The groups are shells around one centre, one inside the other: the same stretched ball of 5 dimensions in 8 sizes.
(in the rows, 128 means zero)
Known rows, each followed by its group:
[119 156  99  94 146 103 144 115 119 167 152  72 127 109 134  77] => q_865
[126 142  91  82 146 100 154  95 124 176 155  79  95 111 139  74] => q_42
[119 130  80  81 177  90 146 127 146 180 149  64  98 154 152  67] => q_587
[138 197  83 101 152 117 132  90 112 158 152  68  97 110 134  98] => q_42
[125 165  99  98 141 102 136 108 117 164 159  68 127  98 130  76] => q_587
[116 177  97 100 139 115 148  99 109 153 147  90 128  81 120  80] => q_42
[124 175 101 100 139 111 137 108 108 162 153  69 131 100 131  87] => q_865
[115 183 102  98 143 126 146 116  98 161 133  74 138 118 137 105] => q_84
[132 212  89 109 146 125 131  92 102 148 147  74 116  95 126 103] => q_865
[109 129  89  77 162 103 165 116 130 178 138  85 105 135 145  73] => q_771
[115 192  86 103 169 122 138 124 115 153 131  72 128 132 137  99] => q_666
[136 191  81 106 166 105 121 111 126 157 157  55 108 124 137  88] => q_774
[131 165  93  90 142 107 144  94 114 169 155  72 103 107 136  86] => q_84
[116 170 107  89 132 125 155 106  94 168 136  79 130 111 138 104] => q_42
[112 161  85  92 161 110 154 109 125 160 139  89 112 112 131  76] => q_865
[119 200  86 103 159 128 142 108 107 152 131  80 119 118 133 104] => q_865
[102 160  96  87 152 123 165 117 108 164 124  93 128 121 136  92] => q_771
[130 173  86  91 158 112 140 106 118 169 146  64 101 134 145  96] => q_330
[109 126 100  80 147  99 161 117 124 178 146  82 121 118 140  68] => q_330
[105 175  92  99 155 119 153 114 115 152 132  94 133 101 124  82] => q_771
[109 124 105  80 137  99 164 110 120 177 149  88 125 101 134  64] => q_774
[122 180  79  92 166 119 148 103 119 161 135  80  98 129 139  95] => q_774
[119 191  84 105 166 117 136 117 119 152 138  73 123 121 132  91] => q_84
[127 191  81 106 168 110 128 113 126 153 148  66 114 119 133  86] => q_666
[110 171 101  93 138 124 160 103 101 159 133  94 130  97 128  92] => q_84
[130 202  96 103 146 127 132 106  97 159 141  62 123 120 139 114] => q_771
[117 189  83  99 170 124 142 118 115 157 129  74 117 138 140 102] => q_42
[125 144 106  86 128 101 149 100 111 176 160  72 119  98 136  77] => q_771
[125 198  83 108 165 115 128 114 120 151 145  67 120 118 131  92] => q_330
[117 136  90  77 161 104 157 117 126 181 140  73 103 146 152  84] => q_774
[106 141  98  86 152 106 158 121 121 170 139  84 128 118 137  75] => q_84
[130 188  90  97 142 119 143  88 106 158 148  80 105  97 130  95] => q_330
[118 166 103  92 128 116 156  92 102 162 147  91 123  81 125  84] => q_330
[127 212  82 107 163 128 132 106 109 149 136  71 114 121 133 108] => q_666
[125 173  79 100 168 103 135 111 133 158 151  71 107 118 133  75] => q_666
[108 144  92  87 164 104 151 131 127 171 138  74 126 138 143  78] => q_666
[140 167  86  91 148 102 139  88 121 169 162  68  88 108 137  82] => q_587
[114 201  94 101 142 136 153  95  94 148 128  96 126  92 123 105] => q_587
[106 140  89  79 163 111 165 118 124 174 130  88 110 138 144  82] => q_587
[132 169  82  91 152 107 145  87 122 164 154  80  89 104 133  80] => q_774

New rows, each followed by its group:
[116 154  91  84 153 112 157 106 117 170 139  84 108 121 140  85] => q_84
[110 152  87  82 163 115 161 115 120 171 129  85 109 138 144  89] => q_587
[118 180 102  99 126 120 153  88  99 154 147  96 128  67 117  84] => q_587
[113 122  85  76 170  94 158 123 140 182 143  75  99 149 150  68] => q_774
[114 186  84 100 167 120 143 116 118 153 132  80 121 124 133  93] => q_84
[121 204  91 104 147 131 144  98  99 149 134  85 122 100 127 105] => q_865
[124 164  89  88 151 112 151  99 116 168 144  79 102 116 138  88] => q_84
[100 166  95  94 157 121 157 123 113 158 126  90 138 117 132  87] => q_42
[134 212  78 108 168 122 125 106 115 151 143  62 106 128 137 106] => q_771
[113 152  92  87 149 110 159 104 119 166 141  91 113 106 132  76] => q_84
[118 155 108  92 123 108 153  96 106 165 155  87 130  76 124  75] => q_587
[119 149  83  85 165 104 152 111 131 171 143  78  99 132 142  77] => q_84
[116 125  84  78 167  92 157 115 141 179 148  79  96 135 145  63] => q_771
[110 166 107  95 129 117 156 102 101 158 143  93 140  79 122  82] => q_42
[112 168  99  97 141 113 151 107 111 157 144  88 134  90 124  79] => q_330
[132 185  92  98 140 116 141  88 107 160 152  76 106  95 130  92] => q_865
[130 186  80  99 168 112 132 111 123 161 146  62 104 133 141  94] => q_84
[108 134  90  86 166  97 152 130 136 172 143  76 121 134 142  67] => q_774
[116 154  93  82 151 117 160 107 112 173 134  82 108 130 144  94] => q_587
[119 124 102  74 139 100 161 108 118 186 150  76 109 123 147  77] => q_774
[105 159  93  92 157 114 155 120 119 161 134  87 129 117 133  81] => q_84
[115 169 107  96 135 116 146 114 102 164 143  74 142 105 134  92] => q_84
[109 167 104  91 134 123 161 104  99 162 134  93 133  95 129  92] => q_84
[130 184 103 100 137 116 132 110 101 165 152  58 131 112 138 101] => q_771
[113 138  91  80 155 105 162 110 124 174 141  86 107 123 140  76] => q_865
[120 147 100  90 146 100 144 117 121 173 154  67 126 116 139  76] => q_666
[113 143  86  83 163 105 158 113 129 171 139  84 104 129 141  76] => q_865
[125 176  99  98 132 113 144  92 106 159 154  81 120  83 125  84] => q_865
[108 161  94  90 160 117 152 126 116 167 130  77 128 136 142  92] => q_865
[126 207  80 109 161 121 134  99 115 145 143  79 112 101 124  93] => q_666
[133 166  95  91 142 107 140  99 113 171 156  64 106 114 140  89] => q_865
[132 171  79  94 166 103 136 104 130 164 153  67  94 126 139  82] => q_84
[123 151 100  81 135 112 158  95 107 175 147  82 107 109 140  89] => q_774
[109 160 112  87 124 124 163 104  92 168 135  90 138  96 132  96] => q_42
[131 207  94 105 140 127 136  91  97 152 146  74 118  95 128 106] => q_865
[113 174 112  96 129 123 149 113  93 163 139  77 147 101 133 100] => q_330
[114 173 113  93 124 126 153 107  88 165 138  80 143  98 133 103] => q_666
[130 189  85 104 164 111 127 116 121 159 148  57 116 130 139  94] => q_330
[112 165 105  98 143 111 143 122 110 163 145  72 145 108 132  84] => q_774
[118 180 105  96 140 126 144 117  95 166 136  67 138 123 141 109] => q_771
[108 143 108  84 137 111 160 116 108 173 140  82 135 112 138  84] => q_84
[120 152  92  90 165 101 138 131 128 175 146  56 121 149 150  85] => q_587
[120 164  97  88 147 117 151 108 108 170 139  74 116 124 142  97] => q_84
[127 185  95 104 150 110 129 115 114 159 152  60 129 113 134  90] => q_42
[122 210  95 109 139 130 139  96  96 145 140  84 131  84 120 102] => q_865
[122 220  96 113 145 134 132 107  94 144 136  74 139  99 125 111] => q_666
[131 186  84  97 166 115 131 115 117 165 143  56 108 145 148 104] => q_774
[127 179  79 100 172 106 131 116 130 160 148  63 106 133 139  85] => q_865
[117 154 106  90 143 110 145 124 109 174 145  63 135 128 145  92] => q_771
[126 198  80 102 171 123 134 113 116 156 135  66 109 139 141 105] => q_771
